The same things were measured in two ways. Each way mixes the same 10 hidden numbers, adds some noise and spreads widely along 6 directions of its own, which tell nothing about the thing.
Some things both ways: the first way, then the second way.
[-12 -25   4  -8   9  36  10 -10 -32  34  18  18   2 -19  14 -23  -7 -16
 -15  23]
[-16   0  -8  19  -6  11 -27 -19 -12 -21  12   8  21  46   0 -17  14   3
  45   6]

[ -1  -1  -3 -19  35  28  14   8   0  11  12  21  -2 -13   9 -15  27 -35
  -3  28]
[-10  -5   2   6  -1  -4   0  -8  -4 -23   3  -2  -7  41  10   1   6 -12
  -2  14]

[ -8   9  27  20  -6 -12 -10   3  24   5  20  -9  20  14  -6   8 -20   4
  21  11]
[ -9   5  -7   5 -15  -5 -11  -6  -1  -7  -1   2   4  21  -6  -7  17   6
   5   3]

[ 27  -3  -5  -1 -26  22  -5 -44 -26 -32 -48  21 -20  15  -2 -22  15 -16
 -16  -7]
[ 30 -35  14  -9  29   6  -6 -23 -14 -34  -6   4  -2  30   6  -4  37   0
  20  -9]

[  2 -30 -24 -55   8  20   6  23  19  -7  18   0   8  22  -8  39  33 -11
  -6   1]
[-12  12 -21   0 -18   4 -38   3  -9   4  10   1  26   4   5   7 -11  -8
  14 -18]

[-19 -12  13   5 -15  35  -5  -9 -25  -1 -19  22 -31  22  16  -8   6 -34
   6  -3]
[ 33  23   7  17  -4  27  17  -3   7 -14   8  13  -7   5 -17   2   1 -29
   7 -14]

[  4   0  -8 -19  20 -11   4  24  21   1  12   6  21 -26 -15  17   6  -9
 -22   9]
[ -5 -31  12  -7  -1  -3  21   9  15  17  -9 -30   1 -27  -4  18   7   9
  -5   1]

[  7   1  13  -5  -2  -8  -5 -12   8  -6  10  -4  41  24   1   6  -1  -3
   7  18]
[-26  -5  -6  -8   9   9 -13  -6 -10  -6 -10   5  16 -10  -7   4  10   1
  17 -16]

[  0 -13 -14   1   9 -23 -11  27 -26   2 -25  25   2 -36  -3   8 -30  27
 -33   5]
[ 14 -16   5  -8   4 -19  -4  -1 -14  13  -3  10  -9  23  23 -23  32   1
  10 -38]

[-19  -6   0  14  16   5   4  16   0   9  -2  13  -5   9   8  14 -16  -2
   4   5]
[  1  -5  -6 -12  -9  -1 -13  10  -8   1  -2  10 -12   1  19   3  10 -11
   6 -32]

[-18  11  -1  30  17  -2  11   0   2  16   5   1 -17 -21  11 -10 -24   4
   9   5]
[-14  -9   1  -1  -2 -15   0  -4   1  -1  -3  -3  -6   4   5  -5   2  14
 -10  15]

[-25  -3  -1  15  12  -8  -1  30  31  13  21  11 -21  -1 -20  31   0 -12
  17  -5]
[-22  26  -9  23 -18  18 -29 -31  -7 -25   1  10  -3  40 -19  -5  -8  26
  -1  32]

[  7  22   4   6  13  -8  13 -24  12  -8   7 -21   4  10   0  -2  18  13
  17  -7]
[ -6  15   5 -18  34 -10 -29 -21 -11 -13 -10   4   5  10   6 -26  22  16
  30   1]

[  4  17   5 -16  22   3  15   2  34  -4  10  11   7  39  -6  25  26 -50
  11   8]
[-12 -23  10 -23   4 -17  20  17  16  10  -8 -28 -19 -22   5   5  -9 -13
  -6 -32]

[-29 -21 -30  -8   0  28  15  12  15   0  12  21 -19  11   8  17  22 -39
  -4  -3]
[ -1 -46 -13  23 -30  18  -9   0  -2 -29  15   6  13   0  -1  25  -9  17
  -3  24]

[ 13 -23   3  -2 -14  33  12 -49 -14 -11 -14   4   0   0   3 -36  12   7
  -2   2]
[ 19  -5  -4   1   1  -7 -20 -17   0 -29  10  10  -5  25  -4  -2   5   1
   5  15]

[ 16  -6   2  -9 -13  28   9 -60 -15  -7 -21  18  -6  -5   6 -48  24 -36
  -2  12]
[-43  29  -1  -5  12 -10  -8  -5   2  15 -11 -13   3 -10  -4 -10  -2  21
   7 -26]

[ -9 -10   3   6  -2  13  23 -49  -7   8   4  -4  20   1  15 -19  -3   5
   1  11]
[-66 -48  -3 -33  15 -19  -9  -5  -2  20 -22 -22  28 -48 -18   0   3  18
  24 -21]

[ -8 -20 -28 -24   2   8 -12  30 -10 -22  -8   7 -21 -28  -3  -7  51  11
 -11  -1]
[-24 -14  -2   9 -15  -6  11   0 -19  24 -14   6  12  10   9   1   0  -1
 -32  18]

[ -4 -13  -6   6  26   4   7   0  11  11   9 -10 -18 -38 -10 -10  28   3
  13 -17]
[-23   3  -7   8   2   9   0   0  10  -6   2   3  -3 -10 -22  15 -28   2
  -2  -3]

[  4  -5 -14 -17  36   0   7  52   3  25  18  11   1 -24  -3  29 -23 -12
 -23   3]
[-31   8   1  -9  33  -5 -29 -18   3  14  -7 -23  25   9 -10  -8  -4  19
  37   5]

[ 16 -13   1 -15  21   2   6  15   5   4  11   1  35 -33  -5 -13 -16  25
 -21  26]
[-35 -77  -5   1 -19 -16  -1   0 -11   2  -5 -18   9  39  14  20  -7   2
 -23  30]

[ 11  10  -8  26  24 -38 -14  13  -7  15  16 -31  19 -28  -5  13 -22  25
   0 -20]
[-20 -19 -10  16  -7  11   5  25 -10   0  11  22  -8  -6  32   3 -17  -1
  12 -22]

[ 13  -7 -28  -6  15 -33 -11  43  18   4  18 -15   2 -36 -27  41  -1  19
 -20 -26]
[-15  -6  -5  31 -46  -4  20  31   7  27  18  -6 -19 -12  34  15 -45   9
 -40  22]

[ 20 -15 -21 -27  12 -23 -19  26  -2   2   4  10  34 -30 -14  10   3  -4
 -28  19]
[ -6 -16  -2  -4  11 -12  10   9  12  -6   2  -1   4 -16  -8   0   6  -1
   9 -20]

[-12  -2   2  -3  -3  10   2 -25 -10  -9 -11   1 -13 -19   9 -35  41  -7
   8   4]
[ -1 -20   8   5 -15   6  36  20   2  15  -9   0  -5 -25   2   5   9  -8
 -16 -28]

[-31  26   5  63  -9  14  17 -21 -36  32   1   7 -37  -7  49 -34 -73 -21
   9  10]
[ 36  -5   7   5  28   2  -9  -6   7 -35   9  12   6   2   6 -23  25  27
  35  21]

Other things, the second way, with their names:
(397): [  1 -37  11   7  -5   3  10 -11   2 -19   9 -17 -16  38   3  12  -2 -18
  10  -4]
(73): [  6  17  -6   4  -6 -11 -28  -6  -8   7   4   0   4  24  20  -5  11  14
  -1   5]
(465): [ -3  -6  -1  -2  -1  -9  -2   6  -9  17  -8   8  -5  -7  16 -10  -6  12
 -19  -2]
(92): [-23  27  -1  12  -1  -8  12   9  21  16   6 -12   4 -15 -15 -14 -24   5
   4  -3]
(533): [ 24 -11   8 -13  27 -25   0 -18  15 -13   4  -6 -13   5 -17  14  10  -4
  -8  18]
(258): [  9  25   7  13   2  -5   9  -7  -1   6   5  13  -9  -9   2 -20  -8   3
  -7   8]
(131): [ 18 -27  29 -17  43 -34  23 -30  24  -8  -7 -34  15   7 -37 -18  54  -2
  34   2]
(189): [ 11 -26   9 -12  38 -21   5  -8  21 -10   7 -11   8 -11 -21  -9   7  -1
  35  -6]
(232): [-29 -57   6 -14  21 -13 -17 -23 -16   6 -17 -28  25  51  -4 -11  23  10
  26 -33]
(134): [-24 -27   9  -8  28 -34 -15 -34 -10  21 -14 -31  32  30 -10 -12  10  27
  -5  22]
(30): [ 16  29   1 -11  15   8  -7  -9   8 -21   3  13  -5 -12 -17   5   4 -27
  17  10]
(271): [-20  19  -3  -4  22  27 -15 -11   5 -26  -4  -3  16 -22 -22   5 -10   7
  29   3]
(445): [  8  26   0  13  -6  10  -7   5   2  -5   8  13 -16   5  17  -6   4   9
  12   5]
(464): [  0   6 -13  -8 -34   9   2  36   6   8   1  10  -8 -31  10  -3 -12 -22
  -3 -22]
(88): [ -2  10   6  12  -9   6  17  19   0  14   3   6 -20 -27  29   8 -33   3
 -31  26]
(348): [-17  13   1  30 -16 -16   5 -12 -18  15   3  14   3  39  20 -22  17  17
 -14  22]
(390): [ 27 -17  11 -12   7 -11  12  -2  10  -5   3 -10   1 -11  -6  -5   8 -21
   3  -2]
(139): [-28 -24  -1   2  -8 -10  12  13   1   4   3  -5 -13  -3  19  16 -15  -8
 -10  16]
(205): [-22  27   2  37 -18 -14   4 -10 -10  27  16  -3   5  27  19  -3  -9   9
 -14  18]
(369): [-16   5  -1 -17  37 -22 -10 -11  -6  16 -16   0  26 -18  -8  -4  18  14
  -1  -1]
(229): [  6  17  10  10   1   2  -9  -9   8  11   1 -18   7   8   3  -9   3  21
  11  35]
(71): [ -2  -8   5  -5  13  27  -3 -17 -12 -29  -8  11  13  14 -15   2  33 -21
  39 -18]
(90): [ 16  -3  16   1  16  -1  21  11  15  14   4 -11 -16 -13   7  -9  -9  -5
  14 -22]
(540): [ -9 -18  -2  -2  -2  15  12  23  -3  14 -10  -5  16 -30   2   1  -8  -1
   0 -47]
(342): [-20  58 -13  29 -31   2 -13  -1  -8   9   2  12  -5  25   8  -7 -28  14
 -46  30]
(451): [-11  29  14  24 -12 -10  33  -6   2   7   7  10 -34 -14   6 -16 -31   2
 -34  13]
(259): [-18  22   0  11 -13 -26   1  -3 -12  13   2  -4  -4  34  26 -15   4  -4
 -24   6]
(227): [ -6 -13 -13 -25  -1   2 -26  27  -7   6  -2   5 -11 -12  33   2  -3  -7
  23 -53]
(336): [-37 -78   7  13  -4 -23  42   8   4  11   1 -14   6  13  -1   5   2  -2
  -5  -1]
(36): [ 26  10  12   8  -3  21  14 -15  -4 -10  -1  11 -29  19  -9   9   2 -22
 -12 -31]
(548): [ -7  51   9  -5  14 -51  12   3  21   9   8  -6 -32   7  16 -24  -5  -6
 -15  26]
(121): [-15 -13  10   2   3 -23  16  -6  -6   5   7   0   5  18  10 -33   5 -27
  23  -2]
(70): [-17  31   7   6  18   2  18 -20  13 -24  -1  13 -10  -5 -37   1  -3 -20
   2  22]
(99): [-26  18  -3  20   0  -8  12  18   7  29   5  12 -12 -19  13 -12 -29  18
  -3  18]
(93): [ 10  65   4  -5  10   4  -1  -3  17  -6   2   8 -14 -41 -12  -7  -3  -2
   5  13]
(171): [-35   3  -9   3   5 -17 -19 -18  -8   9 -12   3  19   1 -12 -18  -4  38
 -11  18]
(76): [ -9  22   1   5  -4  -9   6  -2   6   7   3  -1  -7  -5  -7  -3 -17  -8
 -13   7]
(485): [  4  26  -3 -10 -19  20   2  20   2   2 -10  11 -33 -30  12  23 -21 -16
 -31   0]
(556): [-19  -3  -7  29 -28  39  -3   9 -23  10  -2  20   1  15  19  10 -18   2
  -7  -6]
(388): [  7  -8   7  -1  -9  18  16   8   6  13 -10  -9 -11 -43  -6  20 -14   5
 -24  -7]
(85): [-13  -4  -3  -3   8  -6  10  -8  -7  -3 -13  14  21  -9 -21 -12   9 -10
 -11   3]
(207): [ 26  16   1 -16  21  21 -11 -12  -7 -45   3  27  -7  -7  -9  -2   6 -36
  22 -14]
(105): [ 12   4   2  -1 -10  -8  -3  15   5   8   8   5 -17  -7  22 -25   8  10
  21 -30]
(307): [-16 -20 -10   5 -13  23 -22   1 -20   5  -7   9   8  15  12  10  -7   8
   7 -12]
(303): [  5  -1  -4  -3  16  27  -3 -12  -2 -38  -2  24  -6  -6 -25  19   2 -16
   9 -20]
(23): [-39 -13  -1  -5   0 -16  19   0  -5  17 -18   2   2 -20 -10   1 -24  -2
 -44  21]
(52): [-18 -45   8 -33  16 -40  17   5  22  20 -13 -34   1 -24 -22   2  -5 -12
  -7  -9]
(424): [ -9  52   3  12  11  13 -11 -11   8   5   1  -3  -7 -10 -10   5 -20  16
   5  14]

Some of these things the first way, each followed by its name:
[ 15 -10  22 -33 -22  -4  13 -27  22 -34  -9  17  59  52  -3  -4  22 -18
  -7  23]
(388)
[-43   1  -3  26  30 -12  20  25 -22  36   5  13 -13 -24  33  -1 -47   7
  -3  14]
(258)
[  3 -17   4  17  -4  13 -27 -14 -29   3  -7   9   3 -17  -6 -22   0  -7
  -3   8]
(70)
[  3  17 -14  12  22 -38  -5  28  11  -8  -5 -28  14 -37   4  10 -24  46
   2  -4]
(369)
[-11  -2   3   9   5  25  -1  -5  -2 -10 -10   8 -29   2  -2  -9  19   4
  11  -2]
(485)
[  6  -4 -12 -32   8 -14   1   0 -10   4  -2  -1  -4 -26   6 -11  16   2
 -11  12]
(540)
[-13  -3   7  19 -25  -3 -15 -19 -36   2 -14  -3   0 -12  26 -33 -35  29
   8  24]
(85)
[-40  13  38  50  26   8  31 -20  -4  18 -22   6 -29   1  23 -17 -33  -1
  36  -3]
(36)
[ 14  -3  -2   5  10 -37  -5  -5  -1  14  12 -12  25 -27 -19  12 -15  28
 -15  -9]
(105)
[ 16  -2  -4 -12  35 -15   6  10  10   4  14 -19  12 -14 -14  17  10  25
   2  -9]
(227)
[ 15 -10  -2  -7   0  -2   1  -5  -7  -2  -5  -4  32 -19  -1  -3  -7   1
 -20  -4]
(205)
[  3  12  12  65 -13   0  -1 -38 -27  18 -15 -29 -22 -13  13 -11 -68  22
  12 -36]
(189)
[ 19  -9  40  26 -51  53   1 -73 -27 -12 -37  34   9  73  10 -16 -36 -56
  -1  -2]
(397)
[ -4 -19 -14  -2  22  15  -4 -11 -12  -2 -13   6 -21 -35  -7 -13  34   5
   2  -9]
(303)
[-14 -16 -17  20 -11   1 -21  34 -24   4   7  25  -5  -1  10  -1  -1 -32
 -17 -10]
(99)
[ 24 -20 -27 -26  -1 -15 -32  20 -13  -2  -2   3  11 -39 -31  28   5  25
 -37  -2]
(93)
[-12  -8  12   0  16   0   5   9 -12   9   9  -2   5 -20   6 -18  10  11
   1   6]
(556)
[ 12 -21 -13  -1 -33  -9 -52  24 -30   5   2   1 -13  -7 -23  32 -32  32
 -20  -3]
(464)
[ -3  12  -1  12  -3  13  13 -17   0 -15   2  -6  -7  27  18 -10  24 -21
  12  -9]
(88)
[-18  -2 -17 -14  36  15  12  12 -11  18  26 -19 -21  -9   7  12  56  -4
   5 -18]
(121)
[  1   0  11   1 -16 -11 -15  18   8  -3   2  15   6  16   5   3 -37  -7
   6  27]
(342)
[  2  -8 -18 -14 -17 -22  -8   9  24 -23   1   4   7  16 -12  13  23  -3
  -1  -2]
(171)
[  3  -2   5  14 -14 -10  -7 -21 -10 -14  -8  -9  16 -22   3 -33  10  18
   0   3]
(348)
[ -3 -10 -17 -16   8   7  -3  47 -13  18   9  25 -14 -40 -10  20 -27  -6
 -40   5]
(229)
